All groups share one centre, and each spreads out both ways along 6 directions, with some noise.
In the rows, 128 means zero.
Some rows, each with its group after it:
[ 81 121  97 124 171 148 102 180 176  45  65 193 118 137 111 123] | K49
[ 97  94 175 165 138 163 122 159 103  81  80 161  90 199 116  76] | K49
[147 140 128 110 118 127 155 138 114  87 133 127 152 171 125  96] | K163
[132 123 115 108 143 133 143 134 146 104 131 142 156 112 125 131] | K163
[176 142  90 144  94 105 187 147 131 150 161  79 132  93 119 123] | K639
[150 122 137 202 100 112 171 126 110 196 137  63  70  99 105  90] | K639
[120 122 102  80 152 135 121 137 164 106 129 168 180  93 149 175] | K738
[184 128 138 117 142 131 152  99 112 106 169 109 172 113 120 115] | K163
[156 106 128 117 122 164 141 160 141 128 130 169 163  88 154 170] | K49
[123 132 121 105 112 116 142 120 134 188 148 123 147  86 156 166] | K49
[151 165 107  81  91 102 151 131 111 102 149 111 163 178 132 118] | K639
[ 88 101 152 126 104 150 139 171 109 133  90 162 115 173 147 118] | K163
[135  88 127 196 163 159 136 137 157 166 118 134  99  35 118 141] | K639
[133 111 137 163 149 149  99 139 122  88 118 149 126 166 140 133] | K49
[110 102 144 113 161 161  99 129 139 102 111 175 147 125 137 146] | K639
[113 131 144  62 121 145 101 126 127 133 122 177 159 126 145 161] | K738
[107 124 128  89 103 126 148 139 117 141 124 140 150 159 158 135] | K639
[ 87 112 156 191 117  98 147 102  89 195 126  68  61 164 126  79] | K738
[ 87  95 144 113 165 145 107 115 141 136 112 161 138 102 141 151] | K738
[146 111 139  75 145 146 147 115 122  98 152 153 197 139 155 135] | K738
[ 69 120 117  79 120 126 152 155 155 147  86 166 123  91 126 131] | K49
[ 69  69 167 141 139 173 117 156 130 174  82 192 104  92 152 154] | K163
[101 124  99 118 142 122 107 134 168 155 118 150 126  70 134 177] | K163
[129  91 177 132  93 172 132 148  92 183 127 157 132 129 169 155] | K163
[119 139 109  76  96 151 133 183 141 115 111 178 154 130 146 170] | K738
[144 143 104 165 135 138  94 141 147 118 121 138 104 102 110 151] | K163
[ 59 132 128  51 124 128  99 139 132 115  99 180 152 180 164 154] | K639
[134 100 152 181 167 168  92 160 104  19  97 167 126 229 125  94] | K49
[ 99 150 117 146  98 104 115 150 115 127 103 114  85 184 115 105] | K163
[ 97 112 142 101 116 153 162 147 149 160  92 161 111  51 108 121] | K49
[127 131 127 108 112 133 134 134 116 114 124 133 141 158 133 122] | K639
[123 147 125 103 125 124 110 128 124  97 120 138 131 160 119 121] | K639
[160 141 142  82  91 172 125 169 119  91 119 189 153 137 125 149] | K738
[ 71  97 148 117 139 112 136  98 114 181 126 114 125 145 159 119] | K738
[155 118 153 180 133 122  95 103  91 127 157 102 129 196 157 137] | K49
[109 125 122  70 121 106 150 106 124 150 149 124 176 148 164 146] | K738

New rows, each followed by its group:
[101 119 170 145 124 121 118  98  96 169 130 105  95 149 122 102] | K738
[110 120 111 101 147 126 128 132 159 121 127 152 158 101 147 158] | K738
[132 112 154 181 151 148  93 127 119 103 119 132 104 157 125 120] | K49
[115 122 160 121 125 108 142  88  98 165 145  92 127 156 137 100] | K738
[101 139 105  54 118 134 184 156 164 113  94 165 140  57  95 109] | K49
[109 105 140 126 123 142 132 139 132 163 120 152 122 106 144 150] | K49
[115 128 134 106 120 125 151 131 122 121 121 133 129 142 122 106] | K49
[120 124 126 117 111 119 131 116 133 196 141 116 130  82 150 161] | K49
[107 115 142 164 112 127 142 137 116 173 113 113  87 116 122 113] | K639
[127 154 115 127 106 104 117 121 114 154 141 102 115 146 133 135] | K163
[ 41 108 192 146 131 148  66 106 106 204  80 153  46 131 126 131] | K738
[180 113 153 154 115 136 122 112  90 149 173 110 159 154 168 153] | K49
[123 147 119 119 134  97 124 100 122 119 138  98 119 161 118 101] | K49
[ 76 132 105 101 144 125 139 157 162  88  79 162 108 119  91 103] | K49
[115 123 136 103 123 105 138  89 118 187 151 104 143 108 152 140] | K163
[113 108 128 123 136 156 125 166 132  79 100 171 143 163 146 130] | K49
[104  78 155 136 110 173 127 170 112 161 109 183 141 134 189 176] | K49
[ 83 118 135 101 126 148 101 143 142 146  97 178 121 113 138 158] | K738
[127 145 118 150 103 126 100 149 125 149 122 128  98 136 130 150] | K163
[122  97 150 176 143 158  90 138 130 153 123 152 111 113 152 164] | K49
[ 83  92 141 163 163 154  80 124 160 184 101 167  92  43 133 180] | K163
[ 96  95 139  48 127 126 172 113 132 169 145 144 196 108 177 150] | K163
[101 107 144 116 116 140 140 146 124 146 109 150 126 131 141 131] | K49
[107 134 114 154  86 137 124 193 141 150  84 154  74 124 117 138] | K738
[116 125  97 141 141 136  90 150 177 143 114 159 114  64 133 192] | K163
[141 117 149 134 141 138 133 108 115 119 139 119 133 134 124 108] | K738
[104 109 131  95 151 119 154 102 139 126 127 130 155 116 131 107] | K163
[ 91  90 148 125 134 118 154 113 113 160 127 116 139 154 158 113] | K738
[171 162 108 131 101 151 114 170 140  93 116 150 113 103  95 145] | K738
[ 91 125 162  92  98 135 111 129 106 163 113 152 117 148 143 140] | K738
[138 145 142 104  79  93 128  84  98 237 180  71 142 133 174 167] | K163
[106 113 149 132 115 132 120 115 116 186 126 125 113 116 152 148] | K163
[ 82 106 146 150 164 173 124 161 159  88  51 184  64  76  63  80] | K49
[ 87  99 136 114 143 136 126 133 143 146 115 155 141 117 148 143] | K738
[105 133 104 129 149 115 110 109 155 155 124 131 119  79 126 154] | K163
[126 146 126 158  99 143 113 174 136 126  93 147  82 116 106 132] | K738
[121  98 142 155 136 161 110 150 127 119 117 164 121 126 143 153] | K49
[124 113 130 100 106 138 145 141 133 182 138 144 151  84 168 173] | K49
[110 115 137 215 207 162  58 149 153  17  63 166  63 161  68  83] | K49
[127  91 154 206 165 176  71 145 123  92 105 165  97 159 133 137] | K49
[148  94 171 145  95 153 141 120  93 204 155 123 133 108 164 155] | K49
[130 128 137  87 106 130 170 125 132 175 134 127 138  70 125 123] | K49
[136 106 130 109  89 169 158 200 122 105 101 183 149 150 153 138] | K738
[ 95 129 105 119 158 134 112 160 159  57  84 164 117 147 109 113] | K49
[ 73 135 104 109 135  90 114 110 150 179 122 113 119 110 141 158] | K738
[ 95  78 148 134 193 131 125  82 134 135 137 133 147 104 143 122] | K738
[109 136 115 130 125 137 131 171 134  78  91 153 112 167 112 103] | K163
[ 89  95 168 145 116 156 125 148 102 159  97 157  99 146 145 127] | K163
[100 128 108  97  92 107 165 158 130 172 125 130 138 129 165 149] | K639
